The rows come from 4 hidden closed curves, with some noise, and rows from the same curve form a group. Each curve winds through 8 dimensions. The rows are also pushed far along 5 directions, which tell nothing about the answers.
In the rows, zero is written as 128.
Some rows, each with its group after it:
[110 145  81 198 108  93 199 106  84 127 167 160 138 219 125 118 129 158] => (3)
[104 135 132 142 143 115  85  63 108 119 121 175 188 111 116 136 134 121] => (0)
[136 128 156  75 152 150  87 161 104 156 138  83 102 128 120 162 132 138] => (3)
[ 68 132 159 104 133 148 124 139  65 176 104 137 141 154 138 139 131 141] => (0)
[164 139  96 119 141 143  95 124 110 170 178 121  91 193  98 136  80 178] => (3)
[155  90 118  98 151 159 107 180 142 132 120 106 109 132 109 149 111 163] => (1)
[162  70 140  90 148 120  81 129 146  90 131 107 141  42 129 126 146  66] => (3)
[140 164 112 196 146 178 151  92 121 136 114 180 121 172 118 121 118 232] => (1)
[ 99 161  81 177 113 101 183 115 118 125 166 133 151 179 124 132 111 154] => (1)
[107 141 170 123 121 101 101 125 108 162 123 142 172 102 156 152 142  59] => (1)
[107 135 151  70 124 108 145 179 105 114 136  80 125 132 146 153 142  63] => (2)
[148  92  77 141 122  52 143 152 139  99 199  66 180  89 124 153 101  76] => (2)
[150  98 100 111 164 134  85 130 115 146 161 121 157 114 101 152  92 119] => (3)
[147 110 105 124 130 149 163 140 153  82 126 108  81 132 118 118 113 166] => (3)
[161 111 119 139 160 132  82 132 153 136 139 126 141  94 114 153 118 140] => (2)
[152 138 154 138 133 181  88 138 150 170 110 155 115 105 126 137 135 160] => (1)
[128 160 106 147 158 146  97  81 121 118 130 166 145 158  99 136 106 195] => (3)
[150  99 108 101 131 118 136 175 174  85 140  75 124  95 110 160 106 123] => (3)
[121 116 154 113 121 159 147 145 103 138 108 125  96 159 134 127 140 158] => (1)
[110 140 152 135 118 112 176 154 123 130 101 136 124 133 158 126 149  78] => (0)
[133 122 135 121 145 128 105 119 121 115 119 149 127 126 128 119 164 105] => (0)
[112 107 115 114 130 111 115 124 110 123 135 133 142 129 126 106 149 102] => (0)
[150 125 121 127  90 139 162 163 143 130 131 130  61 175 132 109 140 133] => (3)
[113 120 148 138 124 118 124  90 126 130 113 145 125 112 149 101 168  98] => (0)
[108 127 151 132 124 107 158 149 110 116 111 133 143 120 156 143 173  66] => (0)
[140 101  99 173 138 122 135  86 151 122 132 144 144 114 116 123  91 162] => (2)
[ 92  99  94 179 112  95 211 145 117 118 133 125 140 157 139 124 117 155] => (2)
[161 143 109 158 155 121  99 115 134 120 145 149 155 133 115 151 123 145] => (2)
[153 142 146 140  97 146 148 138 145 155 123 129  89 144 140 113 129 134] => (1)
[116 150 132 129 150 157  82  93 113 145 104 181 140 164 103 137 123 177] => (0)
[151  80  99 144 124  77 139 150 134  82 175  69 156  92 118 151 114 129] => (3)
[ 98 126  50 117 138  78 145 141 117 128 187  85 176 157 105 142  67 131] => (1)
[ 60 148 147   6 154 124 105 189  74 163 130  66 115 163 134 152 121  73] => (2)
[129  94 123 131 104 108 126 120 122 118 149 120 121 133 129 116 142 128] => (2)
[112 165  61 173 119 114 169 118 125 141 157 144 142 205 109 114  87 192] => (1)
[136 163 151 114 157 175 103 105 113 137 105 154 108 126 124 120 136 140] => (0)
[161 133 175 132 126 167 116 152 165 143  92 133 110  71 149 135 152 114] => (2)
[172 138 162 121 162 147  26  98 141 164 127 155 156  74 126 157 120 108] => (1)
[138 144 118 146 117 141 119 125 146 146 158 126 120 109 127 132 129 137] => (1)
[105 160 106  80 148 125 113 146  97 141 152 103 147 173 102 148  87 136] => (2)
[150  89 152  77 132 149  87 145 135 118 113 116  93 117 121 129 145 124] => (2)
[189 139  88 165 171 161  80  93 156 121 140 168 150  90  94 111 118 159] => (0)
[ 67 128 105 149 109  58 191 107  95  71 145 122 193 121 147 117 158  66] => (2)
[130 147 132  66 148 177  82 171 138 176  95 135  94 144 109 117 128 133] => (0)
[122  99 105 104 160 113  68  94 105 138 145 131 158 126 109 115 109 130] => (0)
[158  64 105 116 111 125 187 178 158  79 125  96  74 120 137 103 140 110] => (3)
[143 141 157 120 127 151 106 150 123 138 104 147 114 158 133 138 165 138] => (1)
[ 89 146 130 101 101  92 145 154 118 161 144  97 129 145 146 122 123  77] => (2)
[151  94 123  91 120 120 149 159 126 111 151  61  92 121 137 117 123 110] => (1)
[134 104 101 132 129 114 144 112 134  80 140 108 126 115 118 109 115 151] => (3)
[118 147 129 128 117 139 186 199 113 155 124  92  76 201 132 151 115 178] => (3)
[118 111 108  89 150 120 122 155  98 126 142 110 112 177 118 138 125 126] => (0)
[134 129 141 155 123  98  82  95 121 110 131 176 173 106 133 129 173 101] => (3)
[166 102  92 196  78  99 181 107 187  58 155 130 133  77 130 106 115 139] => (3)
[107  92 105  85 188 104  52 113  90 169 164  90 195  98 106 172  51 125] => (2)
[117 155 145 179 115 156 202 123 138 107  83 153 111 123 159 100 167 143] => (1)
[ 86 106 119  87 139 121 106 129  74 152 135 123 153 165 114 134  96 138] => (1)
[115 163 145 165 139 158  81  89 109 168 134 178 160 103 133 141 140 155] => (1)
[142 144 123 117 155 145  92 126 134 137 123 136 156  71 122 123 141  88] => (0)
[176 116 121 110 156 117 105 141 158 134 146  79 123  82 121 141  95 103] => (3)
[157 136 135 158  90 131 153 138 161 130 138 120  99 111 140 114 145 125] => (2)
[213  99 128  95 150 180  94 168 184 111 105 112  81 104 100 137  92 163] => (2)
[178 146 109 138 155 195 154 133 144 114 116 142  50 169 106 109 113 207] => (0)
[186 133 123 166 133 144 137 123 188 115 117 144 119  68 131 107 132 107] => (0)

New rows, each followed by its group:
[136 130 134 147 108 146 160 113 153 141 101 149  59 176 139  88 140 165] => (0)
[ 97 129 174  46 136 163 105 160  96 151 106  87 123  93 137 130 134  95] => (2)
[157 135  91 107 128 153 116 153 163 143 153 105  84 150 105 114 103 171] => (1)
[152 115 103 126 160 117  66  97 123 117 156 136 197  58 107 125 119  95] => (0)
[167 145 129 169 147 154 114 124 165 137 105 155 133 105 117 139 119 162] => (3)
[178 130 140 182 139 133  92  89 147  95 122 167 140  98 122 130 171 160] => (3)
[158 112 120 109 177 158  67 125 168 171 104 128 126  96 107 133  92 142] => (0)
[144 119 111 136 120 142 146 132 160 124 116 133  86 170 111 125 111 171] => (0)
[155 138 146 139 138 154 114 109 152 152 105 140 124  78 138 110 111 112] => (3)
[163 109 134 147  99 134 167 154 159 114 140  87  80  99 138 116 140 138] => (3)
[ 70 154 113 133 126  84 137 109 109 122 144 139 175 146 134 133 146  91] => (2)
[ 95  96 140  66 135 130 124 167  93 141 138  74 125 108 141 140 119 103] => (1)
[169  87 160  93 136 157  55 129 159 117 117 110 117  44 120 123 141 127] => (3)
[174  80  82 158 130 104 141 115 141  55 164 105 175  73 109 118 108 133] => (2)
[ 93 136 109  99 131 119 127 136  82 148 156  91 123 180 114 132  97 173] => (3)
[ 96 135 104 108 131 126 196 192 127 141 110 106 118 155 133 118 111 104] => (0)
[115 131 118 153  92 120 182 114 166  76 113 130 120 104 134  97 137 133] => (3)
[157 123  99 150 138 133 117 123 105 145 182 116 125 160 105 149 101 176] => (3)
[194 111 131 134 106 145 126 153 205  84 123 120  78  92 121 132 146 132] => (3)
[108 134 156 100 152 143  98 121 101 169 101 156 147 111 137 126 142  69] => (3)
[140 167 113 206 132  99  60  38 122 134 142 210 203 137 105 120 125 189] => (3)
[124 120  87 103 158 148 130 142 116 154 141 106  85 210  97 138  85 202] => (0)
[127 137 157 104 119 132 134 169 138 131 125 102 120 102 144 155 151  84] => (2)
[147 124 153 120 110 166 136 130 121 122 116 140  69 172 127 120 150 169] => (2)
[ 83 176 133 106 120 147 131 140 137 159 109 137 122 145 135 116 138 117] => (1)
[ 65 116 153  80 119 111 152 148 106 146 112  95 110 142 150 123 150  78] => (0)
[146 119  76  88 181 142  82 158 137 156 147 110 135 147  83 143  77 151] => (0)
[ 93 138 142 130 114 155 165 141  74 150 111 143 105 216 130 132 131 183] => (1)
[ 74 123 189  42  92 181 180 210 119 167  70  84  51 113 170 105 135  84] => (3)
[101 134 115 133 143 139 153 136 116 133 130 118 138 120 135 131 115 143] => (1)
[108 136 209  65  76 148 154 188 147 142  93  90  63  79 181 124 181  27] => (3)
[112 129 158  84 153 158 113 164 107 178 101 118 127 111 137 150 113  89] => (3)
[221 105 174 113 138 184  59 123 183  94  94 146  96  57 119 132 155 127] => (2)
[ 87 117 100 140  91  86 221 165 120 123 146  95  99 207 136 132 125 131] => (0)
[116 123 152 102 105 127 180 171 133 108 106  89  67 136 149 109 170 117] => (3)
[108 120 119 102 127 143 129 147 103 149 124 121 118 143 118 105 120 140] => (0)
[114 129 114 119 124 116 151 146  87 155 158 118 119 182 126 134 123 115] => (3)
[135 123 156 131 108 137 129 118 127 130 119 133 129 102 133 124 127 124] => (0)
[139 127 138 125  94 140 156 164 123 153 155  95  91 134 140 138 112 130] => (3)
[124 131  92 187 126  88 213 145 124 103 145 125 150 140 147 129 130 104] => (0)
[147 105 101 112 130 124 126 155 142 110 139 118 119 118 118 111 149 103] => (0)
[125 101 117  94 132  97 125 152 120 106 147  79 122 128 123 132 126 122] => (3)
[147 124 162 102 158 203  73 143 149 184  87 136  79 107 120 134 122 180] => (2)
[106 117 126 121 122 114 159 123 132  81 125 116 134 103 136 123 133 107] => (3)
[110 145 115 142 151 126 110 113 114 177 135 142 143 167 123 138 116 145] => (0)
[ 96 137 161  98  95 145 168 158 107 150 109 108  93 146 143 123 118 125] => (0)
[214 111 116 140 142 155 112 132 161  85 136 125  95 126 106 140 120 169] => (2)
[136 126 169 142 108 158 142 128 129 120 108 137 106 100 143 130 158 130] => (0)
[148 127 114 114 137 186 131 139 126 134 118 130  88 150  98 116  88 201] => (0)
[121 155 126 145 119 132 170 114 100 109 134 137 109 179 132 119 138 156] => (2)
[173 143 125 187 118 159 116  83 201  91 102 179 128  77 111 106 135 184] => (3)
[143 147 145 219  97 142 185  98 170  93 114 165 130  66 159 110 188 115] => (1)
[138 111 105 141 139 121  91 103 111 120 152 134 153 131 104 128 105 184] => (3)
[103  93 135  66 138 143 108 157 105 166 116  96 114 133 121 122 106 130] => (0)
[101 126 130 115 161 129 149 166  98 140 116 118 144 137 138 151 128 108] => (0)
[149 121 124 202 120 115 114  55 149  92 110 207 165  85 138  75 190 111] => (0)
[140 156 133 139 145 159  85 111 160 146  87 187 144  94 121 103 163 111] => (0)
[109 133 128 148 124 135 159 127  98 142 125 126 145 137 133 129 100 157] => (2)
